The first 8 rows are patterns. Each new row is the sum of 2 different patterns, raised or lowered, with some noise. Before adding, each is slid sideways (what falls off one end comes back at the other) and multiplied by a number that may be negative. Names go in the order of the patterns.
In the rows, zero is written as 128.
Some rows, each with the names of its patterns after it:
[115 145 118 129 163 123 153  97 171 104 112 154 109 158 161 187 166 110
 151 157 123 123 109  90 147 138 144 114 127 165 131 114 120 161]	q_233
[130 117 113 157 132 134 124 151 126 116 139 112 152 103 128 100 126 135
 145 155 120 129 138 178 144 160 131 105 132  83  93 172 164 110]	q_812
[127 113 128 119 108 118  85  89 154 129 112 119 138 109 161 137 115 136
 135 107 120 105 123 153 133 119 129 137 118 200 129 129 123 133]	q_362
[ 98 155 114 148 117  95 128 150 134 115 121 159 140 100 119 140 104 128
 121 132 150 167 107 145 153 124 132 135 145 157 162 134 149 128]	q_159
[136 112 124 111 109 139 124 131 149 127 134 106 117 139  88  90  95 113
  98 157 129 170 145 131 104 152 130 133 121 144 113 110 130 150]	q_559
[112 156 158 132 148  94 117 157 104 135 130 149 107 171 145 120 153 143
 138 130 152 170 161 137 120 119 157 123 158 135 117 133 114 100]	q_662
[153 148 122 119 126 155 127 161 119 128 100 138 109 107 140 162  87 130
 109 129 113  93 139 130 121  69 115 156 124 137  85 153 132 162]	q_621
[139 105 113 158 124  79 109 101 139 102 138 116 129 105 190 131 151  93
 130 127 134 119 125 119  60 109 103 159  94 154 108 131 102  63]	q_887

New rows, each followed by the names of its patterns:
[156 181 167 156 212 130 136 158 128  97 238 203 126 178 155 146 183 179
 200 179 183 143 131 191 132 205 134 140 130 135 130 152 207 174]	q_812 q_662
[180 159 150 154 165 159 157 189 141 168 145 174 146 167 162 168 187 160
 171 179 159 150 177 171 172 150 175 142 161 162 164 130 164 151]	q_362 q_887
[158 116 122 109 146 103 103 131 119 122 108 131 106 107 109 108 134 123
 124 113 120 130 124 133 124 130 112  96 117 116 104 149 136 118]	q_233 q_662
[159 192 188 135 143 162 161 147 121 129 162 158 156 118 116 191 135 114
 141 171 129 149 116 122 171 126 166 140 163 134 118 176 152 172]	q_233 q_159
[141  79  99 150 106 118  96 146 133 178 149 151 101 108 135 115  91 128
 105  98 127 138 148 124 140 136 111 131 114 122 128  80 121 131]	q_559 q_621
[ 99 114 112  89 129 104 112 100  83  95 118 106 107 106 119 130 105 114
 118 103  93 100  89 111 127 103 105 119 101 109 102 121 131 125]	q_159 q_559
[181 151 170 155 171 176 169 218 166 176 144 167 122 161 152 166 228 154
 203 184 140 153 214 178 187 150 192 147 163 162 193 118 152 142]	q_559 q_887
[125 169 147 119 165 136 143 134 160 126 145 136 120 136 137 134 131  95
 112 139 143 144 127 148 127 138 138 135 155 161 149 123  88 138]	q_362 q_662
[114 177 144  58 103 109 136  75 113  48  76  98  96 101 120  91 120  84
  84  96 126  93 104 123  28  77 126 103 108 100 123 123 101 117]	q_362 q_621
[139 147 117 115 115 150 128 169 156 141 134 185 109 177  93 154 124 109
 126 152 133  67 112 141 170  82 148 128 115 112  76 147 135 157]	q_159 q_887
[178 137 133 139 149 118 126 123 147 127 131 137 147 140 132 179 137 157
 119 170 118 158 144 149 164 148 151 155 119 146 181 145 154 134]	q_621 q_887
[ 78 115 108 122  31 101  58 137 101 125  89 124 120  99 127 149 119  93
 126  94 146  91 121 157 141 130  91  82  98 174  96 119  66 102]	q_621 q_887
[128 109 122 104 115 147 119 120 121 126 143 126 104 109 115 121 143 115
 148 143 134 105 146 123 136 126 122 124 111 144 122 143 128 117]	q_233 q_559
[141 106 121  99 111 132 137  77 130 125 114 106 111  86 152 102  72 114
 119 107  92  96  26 107  94 118 139  91 140  96 132 160 122 128]	q_362 q_159
[113  76  99  71  75  93 102  67  87  63  71 106 105  94  88  90  77 128
 104  96 112  93  83  88  67  92 109 111  96  90 126 110 165 104]	q_362 q_559
[108 118 106 148 123 116 146 127 184 131 119  55 168  80 112 120 137 167
  93 111  97  86 101 161 165 116 124 122 122 163 118 117  59 130]	q_159 q_887
[115 153 121 131 134  92 124 131 167  96 149 139 109 156 112 111  89 113
 145 112 116 130 144 137 159 109 125 124 149 144 104 131 146 157]	q_233 q_812
[126 146 121 133 125 141 124 172 143 142 118 135 126 139 128 141 134  97
 139 135 162 123 158 114 136 107  96 140 132 119 149 131 113 120]	q_559 q_887
[165 176 134 140 122  53 145 132 187 104 168 160 152 111  81 184 114 148
 164 143 132 125 142 130 159 135 122 170 109 228 177 217 147 132]	q_233 q_887
[165 129 165 170 183 184 148 143 159 145 142 124 126 137 143 157 129 137
 174 147 142 138 150 131 156 135 137 167 105 156 121 171 124 132]	q_233 q_362
[111  95 121  97 142  71 123 138  87 124  92  87  62  77 122  83  89 113
 121 144 140 105 100 107 141 117  76 112 134 127  76 123 112 128]	q_233 q_159
[141  77 113 106 106 131 158 120  93  89 120  93 159 140  92 129 109 126
 102 149  91  98 129  96  94 111 115 111  88  84 135 149 146 103]	q_559 q_662
[135 111  77  95  70  90 128  91 134  84  99 123 119  58  83 139  72 108
  87 103 119  67 102  67 148  86  67 131  63 126 141 156 148 105]	q_233 q_662
[110 137 139 144 152 130 125 136 177 129  85 141 111 154 107 122  94  97
  96 116 132 119 102 142  85 141 118 157 134 145 135 114 103 167]	q_159 q_621
[144 134 194 136 153 101 157 123 159 149 150 180 134 179 155 134 140 156
 151 130 111 177 148 135 137 146  87 150 124 163 134 149 132 135]	q_812 q_887
[162 150 111 138 179 168 171 121 158 143 186 160 178 146 132 148 155 128
 158 156 164 128 164 111 125 172 154 122 148 146 134 161 131 148]	q_662 q_621
[120 109 125 120 149 140 144 132 105 109  84  98 148 137 111  83 110 107
 139 118 123 123 134 122 119 130 130 154  88 117 106 121 117 139]	q_812 q_362
[127 142  75 123 179 138 160 133 160  95 115 120 134  87 128  82 175 118
 124 104 147  98 121 195 126 139  89 155  83 115  99 143 192 119]	q_662 q_887
[125  96 109  75 119  77  94 115 145  67 103  82  94  93  71 111  88  92
  38  91 137  98 128  77 110  95 141 125 125 104  85 100 127 104]	q_812 q_621
[142 132 127 119 171 105 123 145 140  95 156 122 144 109 113 131 136 121
  90  83 151 113 155  90 151 128 161 150 149 160 131 140 135 146]	q_621 q_887
[116 103  92  98  93  89  70 108 130  85 121  85 103  98 109 120 123  99
  47  96  93  77 136  95 108 106 118 109 134 101 100  99 135 100]	q_812 q_621
[103 115  89 116 102 111 114 104 119 110 118 129 131 126 136 108 110 120
 119 112 131 108 110 125 108  98 131 111 130 110  88 110 124 114]	q_362 q_159
[ 72  92 112 139  97 150 163  71  68 120 126 112 133  77 106 124 110 102
  92 146  85 114 103 121 128 154 146 126  84  98 133 106  98  51]	q_233 q_812
[140 108 105 120 127 125 137 136 116 137 123 129 148 134 117 134 129 144
 116 135 146 134 120 134 134 135 127 104 107 131 122 127 132 145]	q_812 q_159
[141 142 111 136 145 140 146 129 113 116 124 112 114 117 136 112 138 121
 120 170 133 108 110 149 115 158 146 108 140 134 135 116 143 158]	q_812 q_662
[125 160 113 191 130 131 127 146 130 149 145 133 165 155 175 156 176 136
 186 148 107 110 183 170 116 144 126 112 158 109 114 163 162 128]	q_812 q_362
[156 187 113 195 125 156 144 159 187 123 184 179 119 161 167 154 190 119
 174 136 170 129 195  97 138 140 188 149 147 155 180 169 158 203]	q_662 q_887
[ 94  83  73  39  86  89 131  69 146  97 112  81  85 107  80 126  71 112
 102  76 136  77  56  40  50 104  87  69 107 121 118 142  64  82]	q_233 q_559
[101 120 105 125  86 104  83 113  87 115  47  91  91 114 101  81 106  89
  88 108 130 117 122  95 130  68 115 101 108 134  78  93 110  76]	q_233 q_887
[115 139 114 139 149 118 143 111 142 109 109 139 125 145 141 160 151 112
 167 143 123 121 117 104 132 131 132 111 121 130 113 128 121 138]	q_233 q_362
[144 134 145 124 164 158 151 155 180 157 126 140 138 153 153 155 116 162
 149 159 155 157 126 147 186 146 161 146 134 139  98 110 172 178]	q_812 q_662
[137 132 209 152 101 142 128 167 105 119  98 121 117 135 144 141 102 169
 102 143 132 164 124 146 153 119  90 170 112 134 145 149 161 119]	q_362 q_621
[112 105 110 108 130  85 101 131 111  84 177 123 136  82 102  95 124 100
 122 141  48 120  87 158 124 144  91 121 114  79 108  96 135 155]	q_159 q_887
[ 97  45  24  99  55  83  80 112 106 132  62 143  87 131  70  67  96 116
  99  68 103  25  92  76  95  75  99 108  65  97  58  86  96  59]	q_233 q_887
[ 98 105 102 129 119  97 133  99 135  89 122 126 147 118  79  96 110 125
 124  86  87 108 110 132 152 112 156 151  94  86 155 112 131 118]	q_812 q_621
[142 130 134 152 134 170 142 137 157 135 154 159 134 157 153 159 103 145
 128 111 153 130 145 140 174 168 134 132 143 151 137 145 175  96]	q_362 q_662
[106 136 137 118 137 105 146  99 124 101 128 101 131 131 128 120 128 153
 135 144 126 130 130  98  85 163 135 116 121 121 134 135 132 130]	q_812 q_887
[115  73  89 113 106  94 127 114 106 100  82 135  73  94  81  90  70 114
 113 143 116  76  77 107 108 127 100 152 118  62  85 140 113 102]	q_812 q_559
[ 98 117  83 132 119 123 144 168 142 135 137  63 125  69  97 130 141  74
 109 103 131  92 138 130 118  88 140 136 134 120 139 109 126 112]	q_559 q_887
[103  97 118 107 101  94  93  69 100  82 102 107 101 106 122 110 105 110
  61 100  67  80  69 105  90  91  95  82  95 106 121 103  88  87]	q_559 q_621
[ 78 121  89 115 106 104 104  88 106 104 136 115  78 102  92 108  86  93
  93  92  82 122 122 117  92 114  66 103  76 103  92 121  96  91]	q_559 q_621
[ 56  96  86 145  82 121  94 107  72  48  84  59 122 139  96  62 105  72
 151  97 110 110 120  73 158  94 127 104 117 104 118 113 101 168]	q_362 q_887
[ 92 153 102 122 131 141 124 111  97  86 127 111 122 123  98 121 111 149
 151 153 130  99 118 144 103 124 158 119 117 142 131 120 126 118]	q_812 q_159
[113 103 117 122 130 111 103 132 111 112 104 103 128 122 127  95 133 105
 101 158 105 128 127 144 131  98 124 124 101 107  85  77 134 118]	q_233 q_362
[ 78  81  78  85  63 116 120  83 106  87 122 118  95  81 119 112  89  72
  81 139  91  84 100  84  93  95  83  65 101  81  60 103  93 104]	q_159 q_621
[124 124 141 112 120 137 111 124 100 138 101 128 116 151 152 134 138 143
 168 137 154 140 106 144  84  98 154 162 104 120 121 127 135 132]	q_812 q_621
[131 153 136 133 147 143 132 157 123 135 160 136 163 129 164 125 121 133
 133 145 165 166 140 118 159 155 121 124 135 112 130 134 148 109]	q_233 q_159
[184 167 174 142 155 219 158 154 180 185 214 129 168 149 136 140 152 144
 171 143 168 125 165 180 181 142 169 194 142 142 184 158 192 155]	q_233 q_621
[101 147 120  96 130 140 140 146 133 147 106 134 128 131  81 110  92 146
 122 124 111 124 133 126 153 127 145  96 144 100 131 128 133 165]	q_233 q_887
[123  92 116 135 141 153 128  91  91 148 106 123 114  88 107 116 124 104
 107 127  96 131 102 146 114 145 129 108  93 118 121 125 111  91]	q_812 q_621
[191 205 193 125 169 156 140 146 146 111 165 157 167 134 156 188 153 130
 141 184 142 172 151 146 181 145 161 127 182 141 143 167 154 191]	q_233 q_559
[133 138  90 146 121 126 161 138 167 155 118 132 162 136 135 139 130 128
 145 139 112 137 133 111 134 133 164 135 162 116 122 137 102 141]	q_812 q_662
[106  76 109  83 130  91 130  91 118  80  61 121  90  96 137 109  83  98
  81 115  94 116  97 113  68 151 110 126  83 111 113 113 105 114]	q_362 q_887
[123 107  92 149 130 103 146 131 120 131 132  94 152  54 120 100 157 131
 121  95 123 119 144 110 109 129 123 127 151 139 148 108 105  82]	q_159 q_559
[113 144 125 137 149 116 137 123  94 124 123 144 130 118 131 158 153 139
 149  98 129  85 113 129 149 119 137 108 129 116 141 136 129  90]	q_362 q_559
[118 117 119 142  94 115  77 153  83 112 115  88 106 133 133 117  97 142
  96 100  86  88  64  93 116 115  87  60 120 123  89 101  97 109]	q_233 q_621
[113 106 147  98 165 114 132 131 117 139  97 151  99 103 109  96 132 161
 152 163  96 140 131  86 121  93  82 150 126 109 100 105 155 110]	q_233 q_887
[115 123 123 118 115 117 137 149 125 143 107 104  95 120 131 130 105 125
 111 138 131 104 125 134 108 126  96 123 123 108 114 131 112  97]	q_233 q_621
[126 172 141 159 109 144 141 171 157 149 142  92 137 159 142 161 133 149
 119 152 136 128 173 188  93 140 134 146 123 122 129 137 141  90]	q_362 q_621
[124 121 125 146 113 118 110  95  75  92 146 130 109 134  95 118 154  93
 120 113 139 103 133 130 118 140 116 130 113 139 147 128 127 102]	q_233 q_662
[153 155 135 181 137 146 156 140 119 113 149 113 194 127 182 136 150 138
 184 176 147 146 170 185 151 180 169 134 141 104 104 176 191 130]	q_812 q_559
[102  98 146 126  99 138  94 109 120 118 129 144 122 122 108 108 104 133
 113  96 121  48  93 100 130 123 113 132  90 110 142 103 146 140]	q_362 q_662
[140 101 117 102  94 123  86  96  70  84  82  92 100  78  62 112  79  96
  94 121  83 128 116  85  82 127  87 106  86 105 132  94  92 103]	q_362 q_621
[141 137 105 107 139  82 113 123 117 131 158 110 145 139 102 119 130 130
 133 150  80 133 119 102 135 111 143 112 102 132 141 150 134  98]	q_362 q_159
[138 149 129 137 112 136 179 145 117 138 153 154 195 146 130 155 156 152
 117 162 138 148 135 147 132 152 151 116 132 118 167 128 172 146]	q_233 q_662
[119 146 143 126  88 117 118 148 166 128 180 154 110 126 156 151 168 165
 110 127 140 138 148 152 139 150 153 128 152 157 142 138 145 121]	q_812 q_662
[163 216 174 143 160 144 157 139 132 139 168 137 157 129 159 171 163 137
 149 170 177 171 159 137 184 150 177 126 188 132 107 167 127 195]	q_233 q_887
[146 133 134 121 109 130 116 149 135 126 112 138 123 131 138 138 150 128
 146 133 137 142  90  92 117 113 120 154 121 164 133 114  98 164]	q_559 q_662
[ 72  71 103 103  96 112  58 124  42 108  72 124  97 134 147  80  67 149
 146 133 128 116 111  93  54  71 201 147  55 105  79 127 103  98]	q_812 q_621
[141 142 149 139 150 147  80 132 118 157 121 159 130 140 103  81 161 122
 121 167 151 101 112 112 156 106 151 127 143 128 214 135 169 118]	q_159 q_887
